There are 8 hidden switches. A switch that is on adds its own fixed numbers to the row, and there is some noise. The rows also spread widely along 12 directions, which tell nothing about the answers.
Known rows, each followed by its switches (1 for on, 0 for off):
[ 16.2 -26.8 -16.5  -0.1  14.9  20.3  -6.6 -12.9   0.3 -17.2 -20.9  -4.6
  25.8  13.0  -6.7  -5.6  23.3  -7.4  -8.7  48.0   9.5 -16.8 -40.0 -27.5
  11.3  13.8  56.7 -11.9  22.9  17.8 -12.8] : 0 0 0 0 0 1 1 1
[-14.7 -27.6  -3.5   3.1 -10.9  15.3  -6.2  33.4   1.5  20.5  15.6  -0.9
  -2.0   3.2  -8.1  18.9   5.7 -49.3 -12.8  46.2  -0.3 -14.0 -15.4 -42.4
 -12.7   6.2  50.7  -3.0   5.8 -26.6   5.9] : 0 0 0 1 0 1 1 1
[-19.6  39.9  24.1  16.0  -3.4  -7.4 -40.4  17.4 -18.3  23.9   8.7  12.4
   7.2   7.7 -20.0   8.1  37.6 -26.7 -29.9 -28.7 -12.5 -39.1  44.7   6.9
  22.2  -4.8  12.8 -31.1  16.8 -16.7  -4.9] : 0 0 0 0 0 0 1 0
[ -4.9  34.5 -15.0 -22.4 -28.4  -9.8  -5.6  -5.6  29.3  -9.7  -7.6  -8.5
  12.7  28.9 -17.2  10.8  14.8 -15.2 -15.5  -5.9  -8.7 -44.0   9.1 -23.2
   3.4  -4.3  34.2   4.3   7.4 -55.1  33.9] : 1 0 0 0 0 1 1 1
[-27.7  24.7  18.9 -16.6  -1.7  -8.7 -15.2  -1.4   5.0  15.6 -26.3   0.2
 -12.3  10.5  17.2   2.8  22.9 -14.8 -16.4 -40.8  -2.8 -53.3  24.9  -9.7
   2.8 -21.2  30.4  12.7  25.0 -42.9  12.7] : 0 0 0 1 1 1 1 0
[-18.9 -19.9  30.0 -16.7  18.5  22.2   5.6  -9.6  48.1 -40.8 -33.9   6.1
  39.3 -29.1   5.8  -5.5   9.8 -23.8  21.8 -26.5  26.4  -6.7 -43.4  25.2
  -0.6  24.6  44.7 -24.5  49.9  28.3  -8.7] : 1 0 1 0 0 1 0 0
[-21.3 -20.7   7.0  -0.8   5.4   3.7 -26.0  -2.7  16.8   0.6  15.1 -32.5
 -16.5  25.5   6.5  -8.8  -5.9  -2.3 -44.4  22.0  31.4 -29.7  -8.5  28.5
 -16.7 -21.5  33.2   5.4  45.7  -6.4 -10.7] : 0 0 1 1 1 1 0 0
[ -2.8 -14.4   5.6 -11.2   1.2  -5.0 -13.9   4.3   7.0 -16.4  -5.3   5.0
  34.3 -41.2   0.8  11.5   8.5  36.3  27.2 -38.7  25.5  16.9   3.9   3.7
  14.7  -2.7 -20.9 -19.6  19.2  20.9 -22.3] : 0 0 0 0 0 0 1 0
[ -4.0  -1.9   6.2   3.6 -27.0 -10.8 -31.6  21.6   2.2  13.4  23.5   0.0
  29.4   2.8 -32.4  29.4   0.4 -52.3 -31.4  -4.9 -11.5  12.1  13.1 -16.6
   1.7  32.6  21.7 -30.1 -19.6 -34.8  25.3] : 0 0 0 0 1 1 0 1
[  5.4  -9.9  18.1   8.7  17.5  -6.9 -55.8   6.3 -31.7  -9.4   8.5 -13.6
  16.0 -25.3  11.9  -4.3   7.7  17.5  -5.5 -17.7   3.5  21.9  -4.5  -9.9
   2.2 -15.0  -8.8 -37.3  -2.1  -2.7 -22.5] : 0 1 0 1 0 1 1 0
[ 17.3 -54.4   9.4 -15.5   4.7  17.7   5.8  43.2   6.1  -8.2 -19.9   8.4
  34.8 -30.1  13.8  25.6 -14.2 -18.7  20.3  -1.4  -8.9  15.0 -20.2 -32.7
  -8.5  44.1   5.6   2.5   6.6  35.5  34.5] : 0 0 0 0 0 0 0 1
[-23.3  10.3  50.3 -19.2  28.1   0.2 -15.5  -3.8  17.6 -19.7 -31.4   3.2
   5.0 -36.4  25.3  -0.3   8.5  -3.0  19.2 -84.8  14.5 -18.9  -4.8  21.2
  -4.5   0.2   8.6 -24.7  23.1 -20.0  -7.2] : 1 0 0 0 1 1 0 0
[-20.5 -72.4  -4.4  -3.9 -26.3  17.0   9.2  20.4  16.8  -7.1  -1.4  -7.4
  37.3 -33.2   1.1  15.9 -13.2 -32.5  11.6   7.7  26.2  40.3 -31.0 -25.8
 -21.7  21.1  31.4  13.0   9.9  10.2   0.6] : 0 0 0 0 1 1 1 1
[ 30.9  40.9   2.1 -35.5   4.2 -20.5 -35.9  10.6   4.3  -6.9  -8.7  13.7
  22.6  -6.6 -12.4  25.1  13.9 -12.0  -5.7 -22.0 -34.5 -10.8  16.2 -37.7
  14.6   3.4   1.1 -30.0 -14.1 -36.4  57.3] : 0 0 0 1 0 1 1 0
[-26.8  -4.4  17.9 -10.0   2.8  28.6 -15.9  29.6  12.5  -3.0  -5.6  20.3
  40.4 -28.0  -3.5   0.9  27.0 -18.5  37.2  -5.2  14.4 -21.2   1.5   7.6
 -10.0 -14.8   5.7 -30.1  26.1  26.4 -27.5] : 0 1 0 0 0 0 0 0
[  0.2  -0.1  20.3 -22.5  18.9  15.4  -9.0  26.9  20.4 -13.4  -1.9  -4.4
 -11.2  -7.6  10.4   5.9   0.7 -44.3 -17.6  -2.7 -10.5 -18.4 -22.1   1.5
 -15.9  -7.4  36.6  -5.0  35.6 -16.0  42.7] : 1 0 0 0 0 1 1 0
[-14.4   4.1   1.4 -27.6 -12.3  13.3  -9.5 -11.8   2.8  -0.9  13.0  -4.8
 -25.1 -15.8  11.2  -6.1   5.5 -30.4  -2.6  16.3  -1.9  14.8 -11.5 -25.1
   3.6 -59.7  26.1  22.0  22.1 -35.2   6.6] : 0 0 1 0 1 1 1 0
[-21.0   1.0  -3.3   5.0 -24.1  14.4  -5.1 -15.6   3.9 -13.8  -7.1   5.9
  25.7   8.6  -5.8 -15.5  10.4 -28.6  -2.4  12.5  -9.3  -3.5  -5.1 -12.3
  -8.4 -23.6  24.0   3.5  -1.6  10.2  -7.6] : 0 0 0 0 0 1 0 0
[-36.2 -30.8   3.0  -4.5 -27.1  -6.8  -0.4 -29.3  47.7 -20.5 -14.4  -5.4
  56.2 -13.9 -16.6   2.2   7.0  -8.3   6.1 -21.8  55.0  12.4 -18.7  35.7
   6.1  22.8  33.6 -10.9  33.8  17.3 -27.8] : 0 0 1 1 1 1 0 0
[ -4.4  -4.0  39.9 -15.6  19.5  23.0 -32.0  38.7  -2.6  -7.6  -7.0   4.7
   3.4 -16.8  21.0  -0.9   7.3 -60.6 -13.6 -14.8 -38.7 -17.4  -4.4 -30.3
 -22.1 -10.5  29.7 -15.5  18.8  -9.4  35.4] : 1 0 1 0 0 1 1 0
[  7.3 -17.0 -19.4 -21.0 -31.2  -6.4   7.1 -16.8 -10.2  -5.2 -12.7  -4.0
  16.4  -6.5   2.2   3.6  -2.1   3.3   0.1   3.4  -0.3  35.3  -5.2 -19.7
  30.2  -7.2  -0.7  33.7   2.2   3.2  17.5] : 0 0 0 0 1 1 0 0
[ 30.8  -7.8  -9.5 -55.7  12.2  15.0 -17.7 -19.9  32.8 -55.8   1.1   0.9
  15.6 -49.9  12.9  -1.9  -7.1  -1.0  27.9   6.3   3.8  49.4 -48.7 -21.4
   6.0 -42.1   7.2  -8.9  26.6   7.4  33.3] : 0 0 1 0 0 1 1 1
[-16.8 -31.0   9.9   1.0 -27.0  -9.4 -14.0 -27.7  -5.6 -14.1 -28.9 -23.9
  20.1   4.7  35.7 -20.4 -12.6   0.8 -18.6 -42.5 -11.7   8.8  11.3 -40.4
 -24.4 -10.2  11.1  37.7  -7.8 -11.0  12.1] : 0 0 1 0 1 1 1 0
[-18.8  -7.2  -3.2   5.7 -33.6 -12.6  23.0 -22.3  14.5  -7.3 -40.7  -9.8
  30.1   5.1  -1.7   2.9  15.6   6.0   9.5 -31.3  12.5 -19.9  -2.2 -21.4
  13.7  37.2  30.8  24.6   7.5 -21.0  -4.0] : 1 0 0 0 0 0 1 1
[-16.5 -13.4  -2.0  -7.8 -21.1 -10.1  20.1 -16.3   7.5 -13.7   4.2 -14.0
  -7.2 -31.1   0.3   5.0  -8.4  25.8  18.5 -20.7  39.4  34.4 -12.8  30.3
  35.0  -9.0 -13.2  24.0  31.6   1.1 -15.9] : 1 0 0 0 0 0 0 0

New rows. What belongs after each?
[ 12.8 -38.6  -9.1  -5.0  -7.1  -2.0  15.4  -7.5 -25.2 -12.8  -6.2 -27.8
 -17.0 -23.5  30.3  -4.6 -27.3  22.9  13.0   4.4  -4.9  46.5 -30.8 -41.1
  -1.9  -9.9  -6.7  41.8 -10.3 -14.8   7.3] : 1 0 0 0 0 0 1 0
[-15.6   6.8  -2.0 -15.0 -43.2  -6.9 -22.4  21.6  14.0   5.0  -4.3   9.8
  50.3  13.8 -23.6  17.9  20.4 -45.0 -21.0 -16.7 -13.2 -16.6  33.8 -17.8
  -4.6   4.4  18.7  -3.2   6.1 -10.3  37.9] : 0 0 0 0 1 1 1 0
[-20.4 -38.9   2.9  -8.7 -24.8  14.8  11.1  28.6   5.0  15.8 -21.9   6.8
  29.6  -0.9  -1.1  17.9  10.0 -50.9  -6.5   6.1  -3.5  -8.8  -1.5 -32.6
  -9.2  21.9  43.3  22.6  16.3   4.0  22.2] : 0 0 0 0 1 1 1 0
[ 17.4 -13.7  14.3  -8.7  32.9   2.8  -7.8   6.5 -18.6  11.1 -13.1  -3.7
  -5.2 -23.4  15.5  14.2   8.0   4.4  15.7  -4.8  -8.2   1.5 -19.6 -48.2
  -6.7  13.2  17.2 -19.9 -14.2 -29.8  -8.0] : 0 0 0 0 1 0 1 0
[  7.9 -10.3  -5.3   9.7  -6.6 -10.5 -11.6  -3.7 -17.9  14.7 -22.5 -10.6
  33.2  28.6 -12.5   8.3  26.2  10.0 -25.0   1.6   0.5 -29.5  13.8 -19.8
  17.9  32.5  25.7  -4.3   9.8   0.7  -7.8] : 0 0 0 0 1 0 1 0
[  4.4 -20.3 -13.9 -28.9  20.9  17.3   5.2   0.3  13.6 -14.0  34.8 -30.0
 -46.7 -16.8  24.7  -4.1 -36.8  14.4  10.1  41.7  16.4  21.9 -42.4 -11.2
 -41.5 -58.6  -0.2  15.2   6.2 -27.5   2.4] : 0 0 0 0 1 0 0 0
[ -5.0 -38.3   3.6  30.8  -0.5 -12.1  -1.0  -7.3 -13.7  17.4  21.4 -15.0
  12.2 -18.3 -27.9  21.5  -2.9  -4.5  -6.4  13.7  34.7  41.9 -26.8   0.1
  10.9  52.7  26.8 -33.0 -15.4 -16.2 -42.5] : 0 0 0 0 1 0 0 0
[ -4.9 -30.1  25.5  -7.6  34.8  31.7 -31.0  17.2  -9.1  -6.9  -3.3 -14.6
  -8.0 -12.5  35.2 -13.6  -2.5 -17.6   3.4  12.1   0.1 -16.0 -30.9 -21.6
 -41.1 -20.9  28.1 -17.8   8.1  -7.6 -15.7] : 0 1 0 0 1 1 0 1
[ 14.2 -12.5 -11.8 -19.5   7.0  -0.6   1.6  19.3 -20.7  28.2  -7.3  -0.8
 -12.2  -0.8  -8.0  27.5  26.3  12.3 -10.9  24.9  17.4 -15.3   3.8  -9.2
  48.7   8.1  17.3  14.0  43.6  -0.4   1.2] : 0 0 0 0 1 0 1 0
[-22.7 -14.4  -6.4   6.9 -30.7   1.2 -22.7   1.1  -9.7   7.1 -13.8 -26.3
  26.1  38.4  17.6 -22.1  10.1  -5.8 -28.2  11.4  -2.4 -38.4  16.3  -7.0
 -28.3 -27.5  16.1  35.3  17.3   8.0  -0.5] : 0 1 0 1 1 0 1 0
[ -4.8 -35.8  -3.8  -5.9 -21.0  -6.6   1.5  -9.7  -9.2  -2.1 -22.9 -25.6
 -10.9  17.3  35.8  -9.3 -14.8   5.2 -34.1  -1.1  -5.7  -2.5  -0.9 -29.5
  -1.9  -9.2  20.2  62.8  22.8   0.3  32.3] : 0 0 1 1 0 1 1 0
[-13.9 -33.9  -6.1  15.0 -12.3  -2.1 -13.4 -23.1   4.6 -10.0  15.3 -39.7
   2.6  20.5   6.7 -18.1 -10.7  -2.2 -41.5  21.0  26.0   8.2 -15.9  10.8
 -18.4 -13.2  28.8  17.0  29.6   1.9 -11.8] : 0 0 1 0 1 0 1 0
[-21.7   5.5  -4.1  10.4 -44.4   2.9 -27.4   9.0  -5.7   2.1 -21.3   2.4
  47.8  35.7  -3.5 -14.5  23.9 -20.5 -32.9 -16.1 -24.6 -47.4  47.0 -11.4
  -2.0 -13.7   8.0  22.7  18.5  26.3  18.5] : 0 0 0 0 0 0 1 1
[ 13.0  22.0 -15.8 -43.2   6.5   8.1  -4.0  11.7  23.6 -19.4  15.7   3.2
   3.5 -19.2 -18.1  15.3  18.3  11.6  24.6  20.4  19.6  -4.2 -17.2   9.3
  24.8 -36.7   0.5 -12.4  45.5  -6.7   8.5] : 1 0 0 0 0 0 1 0
[ 22.3  -4.6  -3.2 -28.0   4.5  -9.0  -4.5   8.8  -1.1  -5.6   7.0  18.2
  16.3 -57.3 -16.5  38.6   5.0  -4.5  31.6 -11.5   2.7  58.3 -20.6 -40.6
  31.7  20.0   4.7 -28.1 -15.2 -29.2  15.8] : 0 0 0 0 0 1 1 0
[  0.2 -13.1  -8.6  -6.2   1.9   9.1   0.3  18.4  -8.2  24.6 -15.4 -14.1
 -12.5  29.0  12.1  10.5   8.0  -8.2 -11.5  25.9 -16.6 -54.0   4.4 -64.7
 -25.0   2.9  37.8  19.3  -6.6 -43.2  10.7] : 0 0 0 0 1 0 1 1
[ -4.8  21.6  13.9 -24.1  -1.7  -6.2 -54.2  -8.9  20.9 -42.5  15.3 -11.9
  17.1 -12.7  16.3 -17.7  -7.0   7.6 -17.7 -46.5  -8.6   3.5  16.9   8.4
 -20.9 -58.3 -19.6 -16.5  20.1  -5.2  24.4] : 0 0 1 0 0 1 1 0
[  9.8 -18.6   8.3  13.6   7.3  -1.7 -50.7 -16.4 -33.5 -19.4   3.6 -21.0
  24.3  -1.5   8.3 -21.0  -4.0  10.9 -23.8  -0.8  -2.5  28.0 -10.6   5.2
  -3.2 -24.6 -10.5 -18.8  -6.9  25.0 -23.7] : 0 0 0 1 1 1 0 0
[ 55.9  36.9   0.2 -44.6  22.5 -13.4 -19.7  -3.1  -4.9 -12.7 -12.8  -7.5
   0.4   4.1  -1.3  12.7   6.9 -16.1 -16.8  -1.1 -36.9   3.0 -12.4 -16.2
  28.1  -1.2  12.1  -0.6  14.5 -24.5  72.1] : 1 0 0 0 1 0 1 0
[ 17.5 -23.2 -16.1 -17.2 -24.1 -11.4 -10.9  -9.1   4.5 -34.6 -31.6 -32.7
  34.1  17.7  25.3  -9.5 -23.6  20.2  -9.0 -13.7 -20.7   2.2 -11.2 -46.9
 -26.2  -1.7  -3.8  33.3 -15.2 -11.8  42.7] : 1 0 0 1 0 1 1 1
[ -5.9  17.4  23.7  20.7  16.5 -15.5 -50.8   0.4 -13.0  13.0  18.2 -25.8
 -13.3  14.8   3.1  -2.3  -1.4 -18.4 -36.5 -15.5 -14.8 -26.4   6.2 -26.9
 -38.7  -5.5  23.9 -35.5 -26.0 -66.4  -1.6] : 0 0 0 1 1 0 1 1
[  2.5 -15.4   4.1  -3.2 -13.4 -14.8  -3.3   9.2   1.0  25.5  -5.9  -5.0
  10.5   3.6 -20.2  35.8   9.0 -40.2 -31.4   3.8  13.3   5.8 -10.4   0.4
  35.1  63.9  51.4  -1.7  15.5 -29.3  27.2] : 0 1 0 0 1 1 0 1
[  1.1  14.2   1.2 -15.4  -3.4  -8.7   5.4 -24.3   5.7  -4.9   3.8 -16.6
 -18.6  -7.5  -0.8   5.8 -10.5 -11.3   6.4   2.3  -5.7  18.8 -30.9 -31.6
  -7.1  -4.9  25.9  -3.9 -26.9 -73.9   3.5] : 1 0 0 0 1 1 0 0
[  1.9   9.9  20.8 -32.3   5.8  -2.4 -21.5  10.7  55.9 -27.2  -1.8  -7.1
   5.5   0.4  17.4  11.0 -17.2 -46.3 -26.9 -35.1 -18.7 -22.0  -6.8 -15.8
 -40.2   6.4  39.6  -6.7  18.4 -40.8  83.7] : 0 0 1 0 0 1 1 1
[-12.6  -4.7  19.1  22.8   0.4  -6.1 -27.3  -2.6  -6.5  -6.0  36.0 -16.5
 -18.9  -3.8   0.2  -2.8 -25.3 -37.9 -36.0  -3.6  -8.2  32.0 -14.5   0.6
 -29.0  -5.4  20.2 -20.7 -19.0 -33.1  11.2] : 0 0 0 0 0 1 0 0
[ -5.0 -34.7  30.0  -7.0  27.9  16.3 -14.3   4.3  -9.7  -2.1 -18.8  -4.2
 -15.8 -38.2  36.8  -4.0  -3.1 -32.9   0.4 -11.7   2.9  16.9 -39.0 -19.2
  -8.8  -8.5  38.9   2.9  16.4  -8.2   0.5] : 0 0 0 1 1 1 1 1
[-10.0 -41.7  19.5  10.7  12.9   5.6   7.9  -4.3  -6.9  -1.4   0.2 -26.1
 -20.6 -17.3  16.4   1.6 -18.1 -21.4  -9.7   4.5  15.3  27.6 -47.4  -6.8
 -10.9  21.3  39.3   4.7  -0.2 -26.4 -11.6] : 1 0 0 0 1 1 0 0
[ 17.7   3.0 -16.0 -38.3  -4.2   1.7 -24.1  49.1 -13.7  24.2   6.4  -1.6
  -0.8  26.0 -11.2  32.5  13.0   3.7 -27.9  22.5 -14.4 -38.1  34.9 -23.4
  15.6  -9.9  -6.6   6.7  20.1 -12.4  38.3] : 0 0 0 0 1 1 0 0
